The groups are shells around one centre, one inside the other: the same stretched ball of 3 dimensions in 6 sizes.
Some rows, each with its group after it:
[82 -16 -140 146 67 132 72 -105 -53 18 -68 -42 -210 258 91 95 -107 -2 59] -> fubu
[50 -57 -144 65 25 57 58 -163 4 65 -168 -30 -142 145 -33 219 -112 -91 49] -> fubu
[122 -171 -108 3 31 82 37 -186 6 -4 -222 10 -109 7 -106 295 -125 -160 49] -> rivu
[62 26 -147 201 115 149 105 -75 -58 11 -17 -28 -140 313 152 145 -90 -10 94] -> fubu
[8 -12 -162 80 22 32 69 -163 16 104 -161 -42 -126 185 -22 229 -105 -86 54] -> Buv
[142 -187 -102 -6 18 92 23 -188 -4 -14 -227 3 -155 -1 -111 248 -132 -140 35] -> lan
[118 -88 -117 113 91 143 72 -119 -40 -29 -103 2 -124 157 42 215 -108 -83 79] -> reko
[27 57 -165 182 67 108 90 -95 -45 68 -41 -62 -204 336 128 81 -96 25 65] -> reko
[161 -124 -103 93 69 167 47 -121 -62 -55 -110 -10 -212 139 34 125 -122 -45 52] -> lan
[137 -105 -114 87 52 142 46 -130 -51 -24 -121 -22 -218 150 22 121 -122 -41 45] -> reko
[127 -31 -123 180 103 190 77 -74 -87 -40 -21 -30 -225 279 146 59 -107 23 70] -> nir
[146 -168 -104 18 26 110 27 -171 -20 -20 -197 -5 -182 40 -73 202 -131 -108 35] -> rivu
[25 -44 -152 65 30 37 67 -169 20 84 -177 -24 -94 140 -44 277 -106 -118 61] -> nir
[118 -99 -120 74 39 119 44 -143 -37 -1 -140 -26 -209 141 0 138 -122 -52 41] -> Buv
[19 33 -164 145 48 79 81 -120 -24 82 -85 -57 -181 283 73 129 -100 -13 59] -> nir
[42 58 -160 202 82 132 94 -79 -61 46 -15 -60 -213 356 158 59 -95 40 71] -> rivu
[66 -47 -137 111 74 99 79 -131 -16 25 -116 -11 -101 178 27 241 -102 -91 78] -> lan
[126 -171 -107 7 33 87 36 -183 2 -9 -218 10 -113 11 -100 288 -125 -156 49] -> lan
[-31 135 -186 246 112 98 133 -67 -37 95 12 -54 -109 417 192 154 -73 11 106] -> reko
[148 -79 -109 151 111 191 75 -87 -76 -65 -51 -3 -175 207 105 136 -109 -32 79] -> Buv
[178 -165 -91 70 76 167 45 -133 -52 -75 -135 12 -166 80 0 192 -123 -91 60] -> rivu
[-5 113 -175 245 121 119 130 -62 -47 67 17 -46 -114 402 196 148 -76 11 107] -> Buv
[126 -180 -106 -5 27 80 33 -190 8 -6 -231 12 -107 -7 -117 302 -126 -167 48] -> nir
[14 133 -174 282 131 157 130 -35 -79 48 65 -60 -178 464 257 54 -76 71 102] -> fubu

New rows. What belongs after each?
[96 -24 -131 172 113 159 92 -86 -59 -19 -41 -13 -139 254 119 164 -97 -34 90] -> reko
[167 -197 -91 20 55 129 36 -166 -21 -57 -194 23 -125 5 -74 268 -127 -147 56] -> Buv
[16 99 -167 249 128 140 127 -55 -59 45 27 -42 -128 399 208 130 -78 19 107] -> Buv
[170 -217 -90 -12 29 112 20 -185 -12 -45 -227 16 -150 -28 -114 258 -135 -151 38] -> lan
[14 -13 -158 97 48 47 81 -151 12 85 -144 -26 -85 186 -4 268 -99 -102 72] -> nir
[50 -74 -142 42 13 43 51 -178 15 71 -194 -28 -134 112 -65 243 -115 -110 44] -> reko
[152 -173 -101 20 31 116 28 -169 -23 -29 -194 -1 -178 37 -70 205 -131 -110 38] -> fubu
[2 8 -164 112 50 46 87 -144 10 94 -130 -33 -89 214 14 254 -96 -89 74] -> rivu
[22 -16 -155 101 51 56 81 -147 6 77 -138 -26 -94 189 4 255 -99 -96 72] -> fubu
[-33 169 -193 274 106 112 132 -50 -57 102 46 -78 -176 481 237 60 -74 72 95] -> fubu
[179 -161 -91 75 81 171 47 -129 -54 -78 -129 13 -166 86 7 189 -122 -88 62] -> nir
[56 8 -146 173 103 127 100 -94 -40 21 -49 -20 -115 271 110 190 -92 -43 92] -> nir
[153 -185 -99 7 27 109 25 -177 -16 -29 -209 3 -169 15 -88 224 -131 -124 37] -> fubu
[-14 31 -173 118 40 36 86 -144 11 114 -125 -46 -110 241 23 226 -95 -70 68] -> rivu
[-62 176 -202 257 94 78 133 -67 -34 132 19 -78 -142 463 204 109 -72 44 95] -> lan
[-12 61 -173 169 78 68 108 -112 -9 93 -70 -40 -92 299 89 217 -86 -50 89] -> rivu
[4 6 -165 102 34 41 78 -150 9 102 -139 -42 -120 213 5 224 -100 -76 62] -> lan
[40 -57 -148 52 14 41 54 -173 14 80 -184 -33 -138 134 -52 232 -113 -100 46] -> Buv
[126 -140 -109 51 60 113 52 -155 -16 -22 -170 10 -113 67 -41 263 -117 -129 63] -> rivu
[201 -218 -80 20 54 157 25 -158 -41 -84 -185 20 -174 5 -62 212 -134 -121 45] -> nir
[159 -212 -94 -22 13 97 15 -194 -5 -27 -240 7 -164 -28 -128 246 -137 -147 29] -> reko
[156 -136 -104 69 52 148 39 -138 -49 -41 -138 -11 -210 111 0 141 -126 -60 44] -> rivu
[-14 176 -186 311 141 151 145 -23 -79 67 91 -68 -165 514 290 52 -69 85 112] -> reko
[-32 85 -184 169 57 51 103 -116 -7 123 -71 -61 -129 326 90 175 -87 -24 76] -> fubu
[151 -144 -101 69 73 145 51 -138 -38 -50 -142 9 -143 88 -8 218 -119 -102 63] -> fubu
[-81 177 -208 239 82 51 133 -83 -14 155 -6 -78 -118 443 173 147 -71 19 95] -> Buv
[78 37 -143 232 133 180 110 -53 -81 -12 21 -29 -163 351 199 102 -89 21 99] -> Buv
[15 157 -176 311 140 174 136 -17 -95 44 97 -69 -204 510 298 8 -74 105 104] -> Buv
[-53 173 -198 266 108 91 138 -60 -39 118 31 -70 -128 465 216 119 -70 39 104] -> lan
[40 -57 -147 58 22 46 59 -170 13 74 -178 -28 -125 135 -46 244 -111 -105 51] -> lan
[53 92 -159 262 121 177 112 -39 -92 18 54 -60 -223 431 243 13 -87 83 88] -> reko
[-79 195 -210 264 92 68 138 -67 -29 149 23 -83 -137 482 210 110 -69 47 97] -> reko
[100 -165 -117 -19 4 50 29 -204 23 28 -251 0 -116 -6 -139 299 -127 -167 37] -> Buv
[-27 199 -193 326 143 148 150 -17 -80 79 104 -74 -170 542 307 38 -65 99 114] -> Buv
